The rows are grouped in 4 different ways at once. Each group adds its own fixed numbers to the row, and there is some noise. The rows also spread widely along 12 directions, which tell nothing about the answers.
Known rows, each followed by its group in each grouping:
[ 1.85 -0.58  0.17  0.01  1.46  2.26  0.35  0.76 -1.15  0.18  1.34  1.48
  3.29 -1.69 -0.82  0.51 -0.20 -0.03  0.23 -0.93 -1.31  0.69  1.31 -0.43
 -0.83 -1.80  0.43 -1.75] : L j_868 C K
[ 2.02 -0.08 -1.25 -1.99  2.12  1.19  2.71 -0.88 -3.20 -1.73 -0.59  1.33
  1.65 -2.40  0.41  1.52 -0.10  0.30 -2.60  0.28 -2.08  1.71  1.06  2.62
  0.96  0.97  0.68  0.33] : A j_731 S N
[-1.59 -0.41  2.87 -0.38  1.27  3.37  0.00 -0.82 -0.85 -1.60 -0.39  0.58
  0.03 -0.64  2.33 -0.86 -0.07  1.57 -2.30 -1.04 -2.88 -3.70 -5.50 -5.18
  0.25 -0.73 -3.34 -1.37] : A j_592 U K
[ 0.04  1.97  1.33  0.97  2.81 -0.77  0.40  0.47 -0.88 -3.73  1.44  0.00
  1.42  1.21 -2.39 -2.85  0.88  0.26  0.13  0.00 -1.42 -2.55 -0.21 -2.19
 -0.14 -1.36  0.44  0.56] : V j_592 U Q
[ 2.36  1.39  2.51  0.49  3.21  2.48 -1.15 -0.67 -3.51  0.99 -1.28  1.39
  1.67 -0.91  1.04 -0.96  0.54  1.06 -2.24  3.43 -1.86 -0.36  0.36  2.78
  0.80 -2.23 -0.66 -2.16] : F j_868 C Q
[-1.44  0.56  0.70 -0.80  0.40  0.71 -4.60  0.10  1.98 -0.65 -0.27 -1.61
 -1.13  3.60 -1.52 -0.06  3.88  0.19  0.80 -0.74 -1.06  1.50 -3.45 -0.43
 -0.27 -1.48  3.05  3.08] : F j_731 E N
[ 0.26  2.29  2.90 -0.68  0.18  1.39  1.32 -2.59  0.41 -1.91  1.77  1.40
 -0.21  1.60  3.09 -2.76 -1.51  0.29 -0.45 -0.50 -2.41 -0.85 -2.15 -4.26
 -0.97  2.04  1.24  2.22] : V j_868 E K
[-0.70 -2.19 -1.08 -4.07 -0.06 -1.19  3.65  0.24 -0.51 -0.52  2.10 -1.90
  0.74  0.66  1.49  0.93  0.19 -1.01 -0.78 -1.13 -1.38  2.02  0.38 -2.14
  2.34  0.68  4.01  2.81] : L j_868 S K
[-1.13 -1.07 -2.52  0.04 -0.55  0.72 -1.10  1.94  0.14  2.49  1.39  0.52
 -1.11 -0.84  2.14  3.63 -0.02 -0.70  0.64 -1.78 -1.71  1.41  1.74  2.35
 -1.41 -0.68  2.42  0.78] : A j_868 C N
[-3.31 -1.64 -1.36 -0.88 -0.71  0.05  2.41  0.47  0.07 -0.94  0.85 -0.60
 -0.15 -1.36 -0.72 -0.84  0.69 -1.60  0.42 -1.78 -1.10 -0.70 -0.97 -2.18
  0.89  1.41  0.32  1.61] : L j_731 C K
[-0.06 -1.51 -0.26 -0.64  2.29  1.17  2.45 -1.28 -1.49 -4.38 -0.99  0.16
  2.85 -0.02 -2.85 -1.83  1.17 -0.15  0.48 -0.81 -1.71 -1.98 -2.97 -2.72
 -0.27 -0.69 -0.94  2.86] : V j_592 S K
[ 1.00  0.61  1.55  1.40  1.26  0.57 -1.09 -1.35  0.73 -0.12 -1.08  0.46
  0.41  1.04 -1.31 -2.94  1.08  1.11  1.91  0.90 -1.40  1.98  0.08  0.87
 -1.77 -0.96  1.21  3.03] : A j_731 C N
[ 0.42 -1.95  0.34 -0.89  1.30  2.55  1.65  0.13 -1.91  1.64 -0.51  0.43
  1.29 -1.11  1.63  0.54 -0.38  0.68 -0.75  0.79 -2.20 -0.33 -0.10  1.50
 -0.49 -2.77  0.48  0.75] : L j_868 U N
[-1.54  2.12 -0.07  0.91 -0.38  1.06 -0.88  1.57  0.94  2.42  0.21 -1.04
 -0.57  0.56 -1.20 -0.41  1.10 -2.18  1.75  0.21 -0.73  0.20  1.92  0.63
 -1.01 -3.16  1.31  0.41] : L j_731 C N
[-4.14  1.04 -0.98 -1.18 -2.28  1.70 -2.07  1.67  1.79  2.73 -0.62 -2.10
 -3.30 -0.16  0.19  3.97  1.42 -3.61 -0.64 -2.16 -0.90 -0.14 -1.09 -0.16
 -0.71 -1.17  0.78 -0.15] : L j_868 S K
[ 0.62  3.76  1.16  1.68  0.33  3.43 -1.92 -0.47 -0.39  0.21  0.84  1.26
  2.47 -1.76 -1.94 -1.19  1.59 -2.13  1.50  0.36 -0.60 -0.36  0.74 -2.04
 -0.12 -1.34 -1.78 -3.85] : V j_731 C K
[ 0.08  1.38 -0.51  1.76 -0.26  0.07 -2.54 -0.22  0.97  1.73  1.34  1.39
 -0.83 -0.52  0.81 -0.38  0.88 -0.55  1.52  1.75 -1.42  3.66  2.05  2.63
  0.10  1.47  2.85  0.35] : V j_731 S K
[ 1.04  1.44  1.23  0.60  0.95  0.06  0.59 -0.10 -0.06  1.21  2.76  0.60
  0.08  1.60  2.66 -2.37 -0.65 -0.46  1.82  1.59 -1.57  0.14  2.13 -1.51
  0.50 -0.99  3.16  1.40] : F j_592 S Q
[-2.24 -2.60 -0.40  2.17  0.24  1.11 -2.62  1.44  1.20  0.54  1.71  1.21
 -1.13 -0.56  1.15  0.22  0.63  0.77  0.83 -1.10 -1.91 -1.04 -1.95  0.45
 -1.20  0.20  0.37  0.41] : L j_868 C Q
[-0.27 -0.84  0.51 -0.12  0.13  2.75  1.15 -0.50 -1.13  0.85  0.34 -0.34
  1.72 -1.95  0.13 -0.03  1.11 -1.54  1.36 -0.72 -0.46 -1.23 -0.16 -2.53
  0.93 -1.58 -1.82 -1.29] : A j_868 U Q
[-0.05  1.89  0.64  0.07  0.70  1.78  0.71 -0.05 -0.79 -1.54  2.18  0.81
  1.67  0.41  0.16 -0.68  0.50 -1.26  0.22 -0.93 -1.48 -1.85 -0.53 -3.38
 -0.02 -0.99  0.31 -0.42] : V j_868 E K
[ 0.29  3.33  1.36  0.62  0.25  0.85 -2.61  0.22 -0.05  0.96 -0.09 -0.63
  0.58 -1.47 -2.44 -0.30  1.84 -1.06 -0.45  0.78 -0.09  2.62  2.25  1.12
  0.82 -0.48  0.31 -3.08] : V j_731 U K
[ 0.02 -0.87  1.86 -0.02  0.75  2.54 -0.68 -0.45 -0.23  2.07 -1.43 -0.32
 -0.03 -2.05  0.51  0.10 -0.02  1.51 -0.40 -0.24 -1.13  1.50 -0.34  0.34
 -0.49 -1.26 -1.13 -1.08] : A j_592 U N
[-0.92 -2.33  0.77 -0.36  0.91  0.98  2.74 -1.72 -0.62 -3.68 -0.32  1.09
  0.85 -1.17 -0.96 -1.61 -1.04  1.02 -0.44 -3.04 -1.71 -1.18 -2.58 -2.14
 -1.93  1.99 -0.82  3.36] : V j_868 E K
[ 0.05  0.83  1.96 -0.59  0.69 -1.23  0.60 -2.41 -0.99  0.86 -0.17 -0.76
 -0.38 -0.31  1.54 -4.47  1.53  1.07 -0.84  3.77 -1.32  3.15  0.40 -0.35
  3.88  3.03  1.79  0.63] : A j_731 C K
[ 2.90 -0.97  0.98  0.28  1.43  2.94  3.09 -1.78 -2.12 -0.03  0.82  2.53
  3.95 -1.82  1.22 -1.85 -1.18  0.45  1.59  0.19 -1.71 -0.37  1.00 -1.89
 -0.87 -1.13 -0.61  0.12] : A j_868 U K
[ 3.33  5.54  2.78 -1.03  0.65  2.35  0.62 -2.67 -0.71  1.81 -0.48  1.04
  1.78 -0.76  0.21 -1.91 -0.79 -2.01 -0.09  2.25 -0.79  2.86  3.08  0.31
 -0.27 -0.06  1.32 -2.16] : L j_731 C K
[-1.11 -3.15 -0.22  0.04  0.35  2.12 -2.82  1.75  0.08  0.85  0.52 -0.80
  1.47 -1.25 -0.47  2.09  2.66  0.75  0.36 -2.04 -1.20  0.97 -2.24 -1.79
  1.10 -2.49 -1.13 -1.79] : A j_731 C K
[-2.44  0.69  2.38 -2.16  0.82 -1.41 -1.03  0.45  0.11 -1.91 -2.91 -3.40
 -2.84 -0.37 -3.30  0.37  1.27  1.44 -4.42 -2.83 -0.62  1.67 -1.68  0.53
 -0.56  1.14 -0.13  0.52] : A j_868 C N
[-0.07 -0.57 -0.70  0.07  1.16  0.90 -0.27 -1.08 -0.80 -0.13 -0.28  0.87
  0.21 -1.82  0.66  0.28  0.79 -0.45  0.03  0.20 -1.32  0.44 -0.43  0.88
  0.79  1.97 -0.08 -0.15] : A j_592 C Q
[-0.48 -3.48 -1.16 -0.88  1.96 -1.82  4.40 -0.24 -1.63 -4.77  1.35  0.23
  1.66 -3.92 -3.10 -2.19 -0.57  2.38 -1.56 -2.89 -0.62  1.62  0.97 -0.90
  1.17  4.55  0.04  1.34] : V j_592 S N

New rows. What belongs after each?
[ 0.34  3.73 -1.06 -0.16  0.87  0.08 -2.10  1.10 -1.44 -0.16  2.52  1.17
  0.48  0.77  1.36  1.16  1.74 -1.73 -0.91  1.87 -2.23  0.67  1.29  0.79
  1.76 -0.46  2.71 -1.60] : V j_731 C K
[-0.20  0.59 -0.99  2.03  1.29  1.14 -3.53  0.63  0.20 -0.35  0.17  1.59
  0.28  0.47 -0.69  0.52  1.52  0.01  0.55  0.41 -2.04  0.17 -0.94  1.99
 -1.53 -0.76  1.53  0.66] : V j_592 E K
[-0.20  1.43  0.65 -0.07  1.32  1.08 -1.13  1.10 -1.01 -0.40  0.33 -0.25
  0.15  0.52 -0.44  0.79  0.92  0.21 -1.00 -0.17 -1.95 -0.69 -0.18  0.64
 -0.86 -2.66  0.75 -0.17] : V j_868 U N
[ 2.99 -0.28 -0.15 -1.23  0.55  1.22  0.52  1.07 -1.26  2.25  1.66  0.48
  2.91 -0.90  1.45  2.50 -0.64 -0.15  0.63 -0.85 -1.22  3.70  3.94  0.29
  0.20 -2.84  2.05 -1.43] : A j_731 C K
[ 0.62  0.42  1.95 -0.96  0.60  1.78  0.98 -2.71 -0.46  1.10 -4.02 -1.01
 -0.21 -3.25 -2.05 -0.91 -0.12  0.58 -1.55 -0.44  0.22  3.39  0.70  2.05
 -0.61  1.87 -1.20 -0.10] : A j_592 E N
[-2.12 -2.32 -0.61  0.28 -0.06 -1.91 -0.40  1.78  1.69  1.03  2.26 -1.08
 -0.63 -0.66 -0.56 -1.24  0.75  1.04  0.81 -1.12 -0.73  2.38  1.31 -0.51
  0.74  1.02  2.84  1.06] : L j_592 U K
[ 0.73  3.90  2.78  0.00  1.82  1.79 -1.94 -2.00  0.05 -1.27 -2.49  1.14
 -0.23 -1.08 -1.96 -1.95  0.06  0.17 -2.59  1.04 -1.43  0.72 -1.44  0.84
 -1.53  1.93 -0.75 -1.74] : L j_592 C K
[-0.61 -0.15  0.84 -1.46  0.61  0.38  1.41 -0.60 -1.64 -0.17 -1.46 -1.03
 -0.23 -3.10 -0.91  0.41  0.41  0.09 -3.20 -0.57 -0.65  1.93  0.76  0.50
  1.45  2.02 -0.80 -1.47] : A j_868 S K
[-1.27  3.24  1.69  1.08  0.05  0.26 -2.52 -0.73  0.93  0.30 -0.05 -0.07
 -2.01  0.34  0.14 -2.06  1.95  0.33 -0.46  1.47 -1.43  1.11 -0.42  0.14
  0.68  1.31  1.15 -0.29] : A j_731 U N
[-0.50 -0.34  0.78  1.72  1.06  0.82 -0.21 -0.08 -0.18  0.25  1.75 -0.53
  2.71 -1.37 -1.77 -3.72  3.01  0.21  1.65  1.07 -0.04 -0.13  0.31 -4.32
  3.34 -0.18 -0.62 -2.38] : A j_592 E K
[-1.20 -1.32 -0.59  0.36  0.55 -0.83 -0.54  0.53  0.06  1.94 -0.65 -1.08
 -1.19  1.22  1.49 -0.05  1.06  0.02  0.52  1.63 -2.06  1.43  0.10  1.32
  0.56 -0.93  2.66  2.95] : A j_592 S K
[-0.86 -0.49 -1.21 -0.23  0.58 -0.32  2.79 -0.15 -0.32  0.50  0.91 -1.28
  0.89  0.91 -1.11 -2.71  1.95 -1.57  2.32  1.65 -0.99  0.05  1.35 -0.62
  1.28 -1.02  2.85  3.50] : L j_868 S N
[-0.78 -1.08 -0.47  1.74  1.23 -0.22  0.07  1.09 -0.15 -0.05  0.07 -0.34
  0.92 -2.11 -2.46 -1.16  0.98  0.44  0.71 -0.65 -0.66  0.95  1.79 -0.09
  0.07 -0.36 -0.10 -0.27] : A j_592 S K
[-1.50  0.44  0.31 -0.14  0.34 -1.66 -1.41  1.31  1.01 -2.65  0.96 -1.35
  0.24 -0.91 -4.39 -0.39  1.43  0.33 -0.56 -3.29 -0.15  2.55  0.80 -0.96
 -0.31  1.16  0.89 -0.35] : V j_731 C K
[ 2.62 -1.53  2.14 -1.07  1.66  2.98  2.44 -3.16 -1.25 -0.47 -2.79  0.34
  3.49 -2.41 -1.96 -1.66 -0.55  0.86  0.26 -0.98 -0.36  1.93 -0.30 -1.24
 -0.88 -0.19 -1.63  0.55] : A j_592 E K
[-0.40  2.80  0.87 -0.37  0.82  0.77 -1.40 -0.80  0.21 -2.52 -0.81  1.25
 -1.49 -1.17 -0.82  0.29  0.24  0.74 -2.37 -1.48 -1.87  0.98 -0.79  1.45
 -1.53  2.55  0.27 -0.08] : A j_731 U N
[-1.71  3.14  2.33  3.02 -0.64  0.74 -0.36  0.82  2.80  0.80  2.04  1.47
 -2.37  0.90  0.72 -3.26 -1.94  0.02  1.37 -1.08 -1.64 -0.71  1.78 -0.98
 -3.59 -0.18  1.63  1.65] : L j_731 E N
[-0.98 -0.39 -0.66 -2.25  0.26  1.29  0.54  0.07 -2.22  1.90 -1.38 -1.67
 -0.02 -2.21  0.55  2.36  1.67 -0.96 -2.08  0.28 -0.95  1.58  0.34  1.40
  2.27 -0.16  0.08 -1.18] : A j_868 C N
[-0.09 -0.02  0.69 -1.11  1.98  0.81  0.74 -0.67 -1.82 -2.05 -0.18 -0.12
  0.68 -0.24 -0.08 -0.19  0.23 -0.14 -1.22 -0.37 -1.79 -1.00 -1.70 -0.67
  0.77  0.01 -0.28  0.27] : V j_592 C Q
[-1.35  0.12  0.80  0.29 -0.50  2.55 -1.84  0.58  1.10  1.25  2.01 -0.45
  0.62 -0.36  0.45 -0.33  2.04 -1.21  1.17 -0.57 -0.51 -0.09 -1.14 -2.55
  1.68 -1.05 -0.20 -2.02] : L j_731 E Q
[-1.29  3.35  2.76  0.02  1.13  0.79 -3.10  1.10  0.41 -1.33 -0.27 -1.67
 -1.49  1.50 -1.35 -0.30  1.80  0.77 -2.61 -0.08 -1.93 -0.05 -2.13 -0.97
 -0.09 -2.09 -0.14 -0.98] : V j_731 S N
[ 0.74  1.45  1.43 -0.20  0.79  0.91 -2.09  1.37  1.29  0.38  0.59 -2.10
  0.85  0.53 -2.90  0.69  1.26  0.13  0.72 -1.81 -0.34  2.41  1.20 -1.33
 -1.00 -3.04  1.20 -0.90] : V j_592 S N
[ 0.30 -1.96 -0.14 -0.50 -0.53  0.39  2.23 -1.75  0.87  1.43  0.35 -0.72
  1.02 -1.71 -0.13 -1.10 -0.03 -1.07  3.56 -1.36  0.25  2.69  2.07 -1.27
  0.18  1.06  1.06  1.91] : A j_592 U Q
[-3.92  1.64 -1.59 -0.43  0.27  1.12  0.75 -0.07 -0.62 -3.37 -0.91  0.50
 -1.86 -0.99 -0.57  1.31  0.80 -2.62 -2.27 -2.65 -2.02 -4.38 -3.40 -1.90
 -0.79  2.12 -1.42  0.89] : A j_592 E K
[ 4.49  1.35  1.91 -0.29  2.20  1.51 -2.02 -1.28  0.73 -3.18  2.01  3.39
  2.76  1.92  0.25  0.27 -1.48  2.56 -0.32 -2.35 -2.58  2.50 -0.67 -0.37
 -4.08 -0.03  3.00  1.74] : V j_868 E K
[ 1.64 -2.80  0.40  1.56  1.98  0.86 -0.54 -0.03 -0.19 -1.45  1.00  2.37
  2.56 -0.66 -0.13 -1.25  0.32  2.84  0.58 -0.90 -1.95  1.64 -0.19  0.36
 -1.00 -0.23  1.07  1.47] : A j_731 E K
[-1.53 -0.02  1.71  2.41 -0.32  1.08 -0.24  0.08  1.34  1.78  1.57  0.24
 -0.66 -0.47  0.20 -3.22  0.00 -0.34  2.90 -0.55 -0.14  0.04  1.41 -1.45
 -0.50 -0.44  0.36  0.89] : F j_731 E Q
[-4.47 -0.48 -2.36 -0.70 -1.12  0.02 -0.37 -0.36  0.10 -1.44  0.09 -1.68
 -1.27 -1.94 -1.96  0.07  4.46 -2.76 -0.43 -0.43 -0.40 -0.11 -2.50 -2.27
  4.09  3.51 -0.65 -0.34] : A j_731 S K
[ 0.04  0.49  0.59 -0.31  1.29  1.62 -1.60  1.52 -2.17  4.18 -0.80 -2.45
  0.69 -0.91  0.10  1.06  2.41 -1.62 -0.21  2.99 -0.31  1.01  2.02  1.63
  3.25 -4.33  0.34 -2.85] : F j_592 S Q
[-0.87  0.40  0.45 -0.35 -0.70 -1.00 -2.98 -0.27  3.00  0.43  1.29 -1.60
 -1.18  0.02 -1.33  0.25  1.50 -0.49  1.58 -2.35  0.36  3.85  0.57 -1.32
  0.45  2.37  2.18 -0.16] : A j_592 C Q
[-0.46  2.04  2.80 -1.40 -0.13  1.38  0.74 -2.55  0.03  0.75 -3.39 -1.98
 -1.18 -2.24 -2.10 -0.74 -0.50 -1.63 -1.16 -0.84  0.55  2.07  0.62  0.79
 -0.47  1.68 -1.33 -0.22] : V j_592 E Q
[-1.12  0.67  1.42  2.63  0.26  0.81 -3.99  0.54  1.79  1.34  0.90  0.66
 -0.08 -0.71 -1.27 -2.71  2.34  0.91  1.06  1.28 -0.88  1.78 -0.51 -0.03
  0.48  0.48  0.53 -1.79] : L j_731 C K
